Each new row is followed by what is left after taking away its nearest point in the smallest flat space through zero that holds the last named rows.

Q_994 (3 x 15):
[[-17  34  18  25 -44  34 -11 -28 -11  10  -8  32 -29  20  61]
 [-21 -18  -9 -60  21  -3 -23  18  30  -8  -6  -6   2  12   9]
 [-15 -16  -8 -37  18  38  -5   1  -4  28 -21  10 -48  38 -11]]
New rows:
[  9  11  10   3 -34  32 -21  35  -9  -3 -24  10  -9 -11  -4]  [ 12   5   7  -2 -26  22 -20  41  -5  -8 -21   3   1 -17 -14]
[-21 -36  27 -13  29  20   2 -19 -10   5 -23  21  -5 -35  12]  [-16 -32  29  -1  25  12   5 -20 -11   0 -18  19   5 -44  12]
[ 12  14 -16  39  27   7 -19  22  19  24 -24   8  -5  19   3]  [ 11  14 -16  36  27  -1 -22  25  25  17 -21   5   5  13   7]
[ 31  -6  39 -15   5  27 -23  31 -14  -1   2  10   4  27  32]  [ 42  -9  37  -4  10  17 -14  33 -19  -3   7   3  13  17  15]
[  0  39  -6 -25 -25   5  35  22  -2  -6  34  12  20 -36   0]  [ -3  33  -9 -35 -18  19  35  22  -6   5  27  15   2 -23  -7]

Q_647, 3 rows:
[[  2  -7   0   6  -3  25  -6 -11  -3 -21  21 -27 -34 -37 -27]
 [-10 -13  23  31 -20  15 -13  23  37  32  16  17 -34 -26 -15]
 [ 10  -4  16   5   4  35  29 -47  18 -17   0 -44 -25 -10 -18]]
New rows:
[ -7  -7   0  -9 -12  -1 -21  -4 -14  11 -33   4   1  16   5]  [ -6  -9   2  -6 -13   7 -21  -8 -12   7 -28  -4  -9   6  -3]
[-36   2   1 -33  10 -22   6  -6 -57  21  19  13  20 -49   6]  [-34  -1  21 -22   7  -9  25 -23 -28  36  11   7  12 -41   6]
[  1 -24 -31  12  -2 -35  24 -57  -1  -5  57   3 -14  57  10]  [ -4 -28 -31  20  -9 -35   9 -39   1   2  68  13 -24  42   4]
[ 10   5  -7   4 -26  18  16 -57  14  -8 -10 -23 -40   7 -17]  [  2   8 -21   0 -29  -8  -8 -21  -2   3  -9  10 -22  13  -4]
[ 47  -7   1   5 -24  12  -6  -4   5   1   3  17  19 -11   0]  [ 48  -6  -1   2 -22  12  -5  -7   2  -3   2  14  21 -10   0]

Q_361:
[[ 15  24 -23   2  81 -44  -6  -5 -17 -17  -9 -14 -32  33  60]
 [-22  28 -27  -9  -5  17  30  19 -24   9 -12   2 -27 -11  40]
 [  4  -2   0 -30  -9  18 -14  22 -20   3  11  49  -6  30  21]]
New rows:
[ -2  12  -9 -22  -1  -5  -2   0 -23   3 -28   7  28  13  -6]  [ -2  12  -8 -16   0  -8   0  -4 -19   2 -30  -2  30   8 -11]
[-22  29  51  -1 -33  -3  23  18  -2   5   1  12 -12  -1  -5]  [-12  28  52   4  -9 -21  14  10   1  -2   1   4 -13   9  -1]
[ -4   9   5  51 -12  -2 -16  -4   5  14   3   4  -1  41  20]  [ -9  10   4  53 -21   3 -10  -3   6  17   1   1   0  33  16]

Q_579:
[[ 81   8 -18  19  37  31  -7 -81   0   0  15  36  46  21  -9]
 [ 49  48  14   4   3   3 -32 -46 -27  -5  16 -56  29 -21   5]
 [ 59  77 -28 -13  54  15  13 -21 -11 -21  -6 -19  38 -29  15]]
New rows:
[-48   1 -30  31  -1 -23  -1 -42  18   7 -11 -27 -52  -4 -27]  [-32  14 -40  29  15 -17   5 -49  19   3 -13 -21 -42  -6 -25]
[-13   6  11  20 -18   9  35   7 -34   3  13  23 -19   1  24]  [ -2  14  12  21 -15  11  31  -3 -38   2  16  17 -13  -1  24]
[-18  -4  -1  13 -29  -4  -2   1 -10   6  26  17  37  35  46]  [-16  12  -6   7 -20  -4   4   9 -11   1  22  11  39  26  51]
[ 19  12  50  13 -16  17   1 -35 -23  -1 -19 -15  -3  26  24]  [  3  11  37   5  -5  16  22  -9 -13  -5 -31   2 -11  25  27]

Q_571 (3 x 15):
[[-22  -3   0  -6 -24  33   1  29   1 -10 -16  13   2  10 -57]
 [-48  16 -24   4  -9 -34  14  15   1   9  -9 -11 -15 -24  -8]
 [ 22  11  26 -19 -33  14   4   9  -4 -21   2 -27 -15 -67 -11]]
New rows:
[ 36  34  25  21  13  -4 -25  17   4   0  -2  17 -35  28  19]  [ 17  40  19  20   3  -8 -20  29   4   0  -8  13 -41  16   4]
[ 20  13  32 -28   1  15 -39 -30  37   9  -4  -7 -21 -35  13]  [-13  12  12 -19   7   8 -36 -21  40  19 -13   7 -18  -6  -2]
[  8  13 -29  10 -32  12 -38 -26   9  18 -13  37  -4 -10  26]  [  4  14 -29   8 -38  15 -37 -21   9  16 -15  36  -6 -15  17]
[ 27  29  20  11 -31 -10   9 -19 -13 -12 -28  -9  38  -6  35]  [  4  28   9  14 -33  -8  11  -8 -11  -9 -36   0  40  10  16]

Q_383:
[[ -2  32 -22 -21 -34 -30  23 -10   0  45  -8  46 -37  -4 -22]
 [-19  30  32  -8 -10   3  13 -31  -9 -25 -26  68   7   8  11]
 [-45  12 -11   1 -36  -5  38  13 -31  25 -17  46 -17 -18 -20]]
New rows:
[  9 -22  10 -12   6   8   7 -13  -8   1 -26   2 -28  -2 -33]  [ 11 -25  13 -10  10  11   4 -13  -7  -5 -25  -3 -24  -1 -30]
[ -4 -12 -11  -4  -1  26  12  -2  -1  -5  10  18  17   9  20]  [  4 -10 -19  -8  -3  19  11  -2   4   6  14  13  10   9  16]
[ 14  -3 -25   9  -2 -25  -8  22  28  -4  25   2 -22  17   1]  [ -5  -4 -11  15  -3 -14  -1  22  16 -21  16  17 -11  15   6]
[ -6   5  10 -57  15  23 -57 -31  25  18  57 -18  18 -42  15]  [-35   6   9 -52  -1  27 -37 -21   5  23  47   3  16 -52   8]
[  6   7 -26   5  -4   3   0 -13   1  -4   2   7 -14  20  -2]  [ -1   1 -23  11  -2  10   1  -8  -4 -10   2   2  -8  18   0]

Q_380:
[[-39 -62  32  -7   5   9  16  44 -24   6 -60 -17   2 -35  -6]
 [-26 -24   7  -4  49  -8   3 -26 -14 -18 -58 -20 -55   6  -1]
 [-30 -31  -7 -24  -6  13  59 -26  16  11 -48 -16 -22   4  30]]
New rows:
[ 19 -15 -19   3  35 -15  23   5   2 -29 -44  33 -25 -18  -4]  [ 31  -4 -23   4  13 -11  23  15   9 -21 -18  42  -2 -20  -3]
[-22 -37   6  -5  28  31   4   0  -6  17  -8 -11 -10   7   6]  [ -6 -17  -1   0  20  29  -7  -2  -1  17  19  -2   1  13   4]
[ 22   5  41  29  16  -6  28  -1   0  -6 -26  -1 -33   6  18]  [ 30  12  40  31   0  -4  25  10   3   0  -7   6 -14   3  17]
[  3  43  11 -27  32  -4   2  -8  45   1 -22 -37  29 -16   3]  [  3  40  16 -25  31  -4  -4   2  40   1 -21 -36  35 -21  -2]
[-57 -15   2  -2  -3  -2  -3 -17  -9  -8  -1  41  22  -3  14]  [-51  -5  -1   1   1  -5 -12 -21  -9 -12   8  43  20   1  11]

Q_694 (3 x 15):
[[ 18  -9 -14   5 -19  46  -8 -22 -16  48  10  14  -2  -4  35]
 [ 23  10  19  27  -4  28  26 -21  21 -21 -35   5   6  18  25]
 [  3 -52  -7 -28 -42  18  50   5  -4   4 -27  18 -17 -14   4]]
New rows:
[  4   4 -13   6  24   8  11   1  31 -57  17  -8  23  42   9]  [  0 -17 -30 -12   9  16   6   4  13 -27  32  -1  15  28  11]
[-24 -23 -14   0  17  -9  13  17  36  -7 -27  17   2  -9  -6]  [-19 -12 -18   9  22   2  -5   8  30  11 -14  17   6  -7   5]
[  8 -20  17   6  26  15 -57   4  12   6   9  -1   0   6 -18]  [ 10 -35  19   0  13  19 -34   6  16  -3  -7   4  -5   4 -18]
[-18  -9  13  51  18  -8   3  -9 -14  10   0 -53   2  12  -6]  [-19 -27   8  39   4  -3  15  -6 -19  17  -3 -47  -4   5  -6]
[  2  11  14 -18  -3  35  31 -57 -12 -23  -8   0  -2  -8   1]  [-10  15   8 -26   7  16  12 -46 -20 -18  11  -6  -2 -14 -14]

Q_61:
[[-18 -28 -50 -29   3  -3 -26  28  42 -65  52   6  -8 -30  14]
 [  5 -54 -27 -19  16  44 -24  36  -7 -22  53   0  11 -53  25]
 [  7 -45 -30 -27  -9  14 -18   5  16 -40   8 -24 -39 -29  33]]
New rows:
[  5  23   9  -7   6 -20  26 -42  -3 -12   8   2  32  43 -10]  [ 14  -6   0 -17   8   1  17 -34 -10 -19  17  -8  23  21   8]
[ 32  21  -5  -7 -14  19  17 -24 -36   6   3  -1   7  -7  28]  [ 21  29 -16 -11 -14   5  14 -20 -18 -11  14   7   9  -3  22]
[  2   3 -41  14 -53   0   2 -25 -18   3  24 -20 -24  -3   0]  [ -1  11 -36  20 -46   2   4 -19 -24  12  33 -10  -7  -2  -8]
[-25  -8 -23   9   1 -23   3   9  17  -1  -4 -19 -57   8  -4]  [-22  -8 -11  19  13  -7   5  19  -3  21   8  -9 -31   2 -10]
[ -6  -6 -15  17 -24   4   9   1  16  14   2  57  -1 -18  11]  [ -2  -8 -12  17 -28   5  11  -5  13  17  -8  50 -10 -16  15]

Q_217, 3 rows:
[[ 34 -27 -26  23  -8  -6  21 -25   2 -32 -30 -26   9   8  32]
 [-16 -41 -20 -81  18 -18 -13 -41  26 -12 -22 -47 -28  13  -6]
 [ 23   6  19 -33   2   7 -31  34  -1 -17 -22  11  26   9  30]]
New rows:
[-22 -36  -7 -32  11  39  23  -6  12  -2  -4 -10  30   0  16]  [-24 -24  -2 -11   7  43  28   2   6   6   7   2  33  -5  11]
[ 38 -35   3 -35 -10 -26 -25 -36  38  -5 -39  -4  -8  15  36]  [ 18  -7  16   5 -15 -18 -15 -22  26  23  -5  24 -12   1  10]
[-20  -4 -33  -2  29 -22   6  35  13  39  15  34 -29  -8 -24]  [  7 -15 -40   2  25 -22   7  35  13  16  -8  25 -14  -1   4]
[ 38  26  34 -39   8  37 -22   5  23  10 -19  31   7 -33   5]  [ 33  13  12 -10   4  30   6 -27  25  11 -14  14  -9 -37  -6]
[ -3 -22 -19  31  25 -28   7 -33   5 -24  35 -28 -18  -4 -18]  [  7  -6   4  12  26 -19 -19   3   0 -26  30  -7   2  -1  -4]

Q_738:
[[-40  10  -7 -32 -22  -3 -12  30 -20  33  33   2  17 -28  -1]
 [-70   3   7   7   9   8  -5  27  -9  24  60  57  -4  52  42]
 [  5  -7 -27  11  -7  20  32  -7 -54  20   7   3  21   6  27]]
New rows:
[-32  12 -37  11   4  36 -17  25  -3  31  27 -21 -32   8 -20]  [ -9   8 -36  21  10  36 -12  11   4  17   8 -30 -37  10 -25]
[-38  29  29  22  23  11  28  27  38  29  38  12  22   5   8]  [ -2  25  20  25  19  13  39  11  31  20  10 -13  27 -14  -4]
[ -3  13   6  14  22  30   0  34   7  29  35  36 -25  -7  -6]  [ 24  10   1  16  20  30   7  22   5  21  13  17 -22 -21 -16]
[-20  39  20  36  28  19 -27  10  17   3 -25  11 -24 -16 -21]  [-15  36   5  37  21  28 -12   8 -12  15 -23   7 -11 -22 -12]
[ 27 -25 -25 -10 -39 -30   0   8 -10  11   2  26  15  -9   0]  [ 25 -25 -16  -3 -30 -33  -5   6   6   2   2  34   5   5   1]
[ 25 -24 -33  10  -6   3  36 -34 -12  22  10   7   4 -19   4]  [  5 -18 -15   2  -2  -9  13 -22  20  16  19  16  -9 -15  -6]

Q_712:
[[ 24   8  -7  55  11  -4 -18 -26 -28  30 -22  -5  48 -28 -15]
 [ -2   9  24   4  29  -8  -6 -35 -33 -27  23  12  14  47 -34]
 [  0  28 -32   5  15  16  -5 -45   0  17  -6  17  19  54 -45]]
New rows:
[ -3  28  -8   1   0 -16 -15   6   1 -37  10   5  51 -55   0]  [-12  34 -20 -18  -2  -8  -9   4  15 -39  13  12  38 -31  -6]
[ -5 -16  -9 -13  -6  15  18 -12   6  -1   7  17  -6   4 -16]  [  0 -20  -2  -2  -5  10  15 -10  -2   0   5  13   1 -11 -11]
[  6   6 -22  -1  35  16   4  12  17   6  -8 -28  -1   2 -23]  [  6   0  -7  -1  37   9   4  17   9  -5  -1 -31  -3  -4 -17]
[-25 -19 -23   6   5  23  -3   6   6  26   0  42   3 -13 -15]  [-26 -25  -4   5  10  15  -3   9  -5  10  10  41   1 -14 -12]
[-17 -26 -15  25   7   6   0 -10  12  29  11   3  -5 -17  -4]  [-21 -28  -4  17  11   3   2 -10   8  15  21   5 -11  -6  -5]
[ 18 -14   6  57 -17 -19 -16  -5   8 -29  32  50  -1  15   9]  [ 16 -12 -11  49 -26 -11 -12   2  25 -18  24  50  -8  13  14]

Q_644 (3 x 15):
[[ 35   1  23   3 -40 -16 -18  -3   0  20 -48  -2   8 -17  46]
 [  0   7 -21 -19 -40 -29  30 -36 -14  -9 -28 -43  42 -13  -6]
 [-16 -42  24   9  -2  36 -29 -13 -24 -24  22 -12 -36   1  19]]
New rows:
[ 19  18  27  25  40   9  26 -45  10  -5  36   9 -37  -9  27]  [ 24  26  19  19  27  -5  37 -53  10  -2  22  -1 -20 -14  26]
[-15  -5 -11   9   8 -37  -3  41  -6 -28  31  20  -1 -16  16]  [-12  -7 -10   6  -5 -42  -2  32 -11 -29  21  10   5 -21  23]
[  0  26  -3  -4 -58   8 -56 -11  45  -5  18  38 -34 -13 -19]  [ -8  27 -15 -11 -62   3 -43 -22  40 -13  20  24 -23 -13 -31]
[ 28  32  35 -43  -5   3  -4  18 -21 -16  59 -14  -4 -27 -21]  [ 36  35  38 -43 -12  -2  -6  19 -19 -10  48 -13   0 -30 -13]
[ -9  22  13  38  -4 -15  -3  -2  -6 -20  20 -23   7  29  30]  [ -7  28  10  38   0 -19   0   3  -1 -16  19 -18  10  30  26]
[ 21 -29  38  17 -21 -18  16  18  22  18 -45 -21  45   5  15]  [ -3 -38  31  19   7   1  19  21  19   3  -9 -17  29  17  -9]

Q_970:
[[ -8  10  15  35  -6 -33 -15  -3   7  11 -34  -6 -18  14  34]
 [-52 -48  61 -10 -33 -15   2  -1  -3  27 -29  24   2  13 -17]
 [  9  45  11 -31 -19   4  11 -26  -6  48   0  35   9   1 -16]]
New rows:
[ 45  23 -12  19  18 -54  19  -9  -3  11 -24 -33 -12  -8  21]  [ 26 -13   4  -9  10 -36  30  -4  -9   9 -11 -21   2 -13 -12]
[ 12  31  12  -8  36  -5  -2 -21 -21   6 -16 -57 -11  15 -21]  [  0  12  22 -14  31  -2   0 -18 -22   5 -16 -54  -8  15 -30]
[ 57  28  12 -13 -20 -14  26  16   1   6 -21  -6  25 -49 -21]  [ 42   2  21   0 -20 -22  21  26   3  -7 -30 -16  20 -46 -15]
[ -2 -11 -13  16   4  14  57   0   0   9  -1   7 -10  57   0]  [  0  -9 -16  17   6  14  57   0   0   8   0   6 -10  57   1]
[ -4   3 -12 -24   2 -10   5  27 -18  27  -8 -55 -27 -57  30]  [-10  -1  -3 -34  -5  -7   9  24 -20  35  -8 -46 -23 -57  21]
[ 39   1 -23  15  12  37   3 -12   3   0  -2  -4 -18 -11   0]  [ 19 -16   0  14   0  29   3 -12   2  10 -15   4 -19  -5  -4]

Q_121, 3 rows:
[[ 10   9  43 -46  33  -6  -3  19 -20  48 -24   6 -36  45  43]
 [-32 -25  19  38  -1   9  -9  -5   6 -21 -11   1 -20  24  -4]
 [  3 -15  25  11  34  27 -21 -24   4   9  36  18  -9  17 -19]]
New rows:
[-32   0   6  15  18  -4  15  14 -43 -24   5   0  22  -5 -24]  [-24   6   9   0  24  -6  16  17 -47 -12   5   1  20  -3 -17]
[  5  -1   2  41   2  24  -9   9   0  43 -47  16   5  14  21]  [ 15   4 -12  40  -1  26  -8   3   3  40 -32  17  20  -4   9]
[  7 -18 -16  42 -17 -20 -10  -2   6  15 -35   9 -21  35 -21]  [ 28  -6 -24  22 -10 -19  -9  -5   4  29 -19  12  -9  22 -24]
[ 23  17  26  28  -5  -2  30  20  10  -8  -6  17  14   0 -26]  [ 25  18  31  22  -1  -3  30  22   8  -2  -8  18  10   5 -21]
